The rows come from 4 hidden closed curves, with some noise, and rows from the same curve form a group. Each curve winds through 4 dimensions. The rows are also pushed far along 3 directions, which tell nothing about the answers.
(in the rows, 128 means zero)
Known rows, each followed by its group:
[ 78 131 107 139 152 183  50 157 115  89 132 153  89  80 165]	z526
[109 118 141 140 124 133 122 124 121 149 123 127 130 143 144]	z121
[142 106 142 134 117 116 139 131 146 104 122 124 123 113 121]	z526
[139 114 114 159 124 113 118 124 132  64 145 120 130 117 115]	z674
[150 132 139 114 127 130 180 147 151 178 107 125 135 113 158]	z526
[123 145 120 151 126 126 131 138 147 137 127 138 122 111 142]	z380
[165 116 120 209 120 116 170 139 187 153  97 116 131  84 165]	z526
[ 77 123 140 109 143 145  95 136 107 135 140 146 121 148 133]	z121
[128 129 125 158 125 145 109 118 120 115 119 121 117 110 149]	z526
[168 121 116 189 129 143 172 136 168 167  96 109 134  90 186]	z380
[154 121 122 139 114 117 113 124 124 135 110 114 130 128 114]	z380
[129 138 118 108 136 114 129 132 103 135 142 117 144 151 118]	z526
[106 138 134  68 126 121 137 135 112 109 162 137 127 151 108]	z674
[104 113 132  81 145 145 128 139 104 122 147 128 137 157 124]	z380
[122 124 122 121 110  94  91 122 108  78 155 128 128 150  75]	z380
[117 126 131 114 108 126 134 116 118 138 139 122 113 145 129]	z674
[193 133 107 176 121 113 165 123 159 132  98 104 140  93 138]	z121
[146 108 133 150  95  78 129 123 125  84 147 106 142 149 102]	z121
[185 125 140 107 104  84 177  94 113 150 117  94 161 172  84]	z674
[139 134 124 150 108 107 108 111 125 108 126 125 124 127 106]	z380
[117 134 120 138 156 153 127 114 126 150 116 137 127 125 139]	z121
[114 126 132 118 141 180  85 140 115 160  97 138 110 109 155]	z380
[142 137 123 156 116 111 149 113 141 120 134 126 135 124 128]	z380
[189 114 137 154 108 112 171 116 147 141  96 100 138 111 139]	z526
[146 104 144 174 118 132 143 128 167 130 102 128 119  93 148]	z526
[137 130 138 116 118 121 131 146 130 127 126 125 132 123 134]	z121
[136 124 128 121 132 107 119 116 115  81 144 123 146 145  84]	z674
[126 136 130 105 148 117 151 130 127 152 134 129 159 155 112]	z674
[126 140 134 105 112 138 131 126 128 144 123 133 107 123 136]	z674
[106 120 128 145 139 139 102 115 117 125 127 130 125 136 131]	z121
[106 135 144 124 162 195 107 128 116 199  85 145 118 114 176]	z121
[120 148 129 122 122  98 133 115 123 142 140 135 145 162  97]	z380
[134 121 155 140 128 148 154 129 155 168  94 133 121 106 161]	z526
[149 115 146 127 107 102 136 114 114 128 125 108 148 154 111]	z121
[ 43 135 122  77 151 134  88 150 107  98 187 166 115 160 105]	z674
[155 127 129 140 140 109 169 117 133 173 116 113 165 158 123]	z674

New rows, each followed by its group:
[150 116 139 132 113 113 154 127 144 111 125 121 130 117 125]	z526
[122 130 151  12 134 118 159 139  89 158 153 121 159 200  88]	z380
[148 142 120 118 125 130 155 145 135 146 121 121 129 106 156]	z526
[121 125 137 103 147 149 142 135 114 175 120 126 145 153 140]	z380
[175 121 127 180 120 160 121 123 140 183  60 108 122  90 170]	z380
[ 90 145 157  36 160 190 118 147  94 227  99 154 129 157 151]	z380
[187  92 141 184 113 111 167 121 175 144  83 107 134  95 141]	z526
[127 136 120 142 103 129 128 126 142 134 125 132  99 108 140]	z674
[121 118 112 171 116  67 144 128 155  76 174 126 139 143  98]	z526
[119 151 113  95 130 104 134 131 101 117 164 124 142 159 113]	z526
[ 93 138 131  96 142 137 127 135 118 167 139 142 129 155 128]	z674
[116 133 132 139 139 163 140 111 127 158 115 133 114 113 169]	z121
[141 130 135 114 137 137 138 132 123 194 103 123 144 147 135]	z380
[151 107 120 153 117 126 132 125 132  94 131 109 129 118 133]	z380
[149 121 144  93 140 117 183 116 115 194 122 106 174 186 116]	z380
[128 130 129 156 130 133 150 133 157 157 119 134 126 112 157]	z526
[124 144 113 126 139 132 129 133 114 147 135 127 136 135 139]	z526
[138 110 128 115 130 134 145 133 121 124 134 112 143 141 133]	z380
[ 94 147 120 135 138 146 115 134 124 140 141 144 121 124 154]	z526
[133 124 104 145 115  74 131 140 142  92 164 122 140 146  88]	z380
[ 68 137 127 110 152 161 107 127 113 120 153 155 109 131 144]	z121
[135 107 170  98 140 153 153 134 139 193  86 134 135 128 142]	z526
[162 123 167  40 136 133 185 135 115 208  95 114 156 161 122]	z526
[102 129 137  74 139 151  96 132  91 108 138 138 116 137 120]	z526
[120 135 102 174 112  84 118 131 150  78 162 134 126 123 102]	z380
[141 138 149 116 141 151 158 136 132 223  88 124 148 136 164]	z121
[ 85 121 171  91 149 186 112 136 131 173 101 162 110 119 157]	z526
[136 143 133 116 155 144 133 137 135 163 102 141 141 119 133]	z674
[137 127 127 113 130 143 143 151 135 163 114 121 132 121 148]	z380
[125 100 143 108 129  91 141 135 141 109 145 131 143 152  86]	z526
[110 136 117 160 127 114 125 123 136 109 152 133 126 128 133]	z526
[107 111 125 122 139 151 107 140 114 113 141 128 130 137 133]	z380
[169 119 119 167 122 132 129 118 129 129  99 103 128 103 146]	z526
[ 72 132 126  91 125 133 119 140 116 114 172 145 109 147 128]	z674
[153 141 133 134 107 138 157 125 148 191  95 124 111 109 156]	z674
[118 148 123  80 160 135 134 129 118 146 135 143 144 150 104]	z121
[160 119 121 161 108 107 114 111 126 117 113 110 133 132 106]	z380
[133 130 120 139 135 133  95 152 131 113 118 135 128 107 123]	z121
[108 127 116 109 120  63 106 155 125  50 187 135 147 159  64]	z121
[150 119  99 216 119 159  86 154 166 120  86 123  92  45 182]	z380
[160 120 122 142 104 106 139 120 129 101 133 109 134 131 110]	z380
[129 130 147  82 126 146 144 121 105 141 125 125 137 147 131]	z380
[103 143  96 143 128 104 105 135 116  72 176 131 127 135 116]	z526
[113 107 107 210 121 161  87 125 142  87 123 124  91  77 176]	z674
[131 139 128 125 107 130 132 126 132 132 124 131 110 115 137]	z674
[131 136 147  59 128 155 125 142 104 187 103 130 128 144 132]	z380
[ 94 130 141 102 140 131 128 132 116 154 143 141 135 158 131]	z121
[153 109 101 186 106 112 108 144 151  81 129 111 114  93 130]	z380
[113 140 138 104 145 152 115 126 119 183 102 144 128 137 128]	z674
[149 143 132 135 128 133 150 134 142 202  93 125 139 128 149]	z380
[ 70 141 133  91 155 166 108 148 116 159 140 157 117 135 149]	z674
[128 131 137  93 121 112 158 112 114 128 146 122 138 159 115]	z121
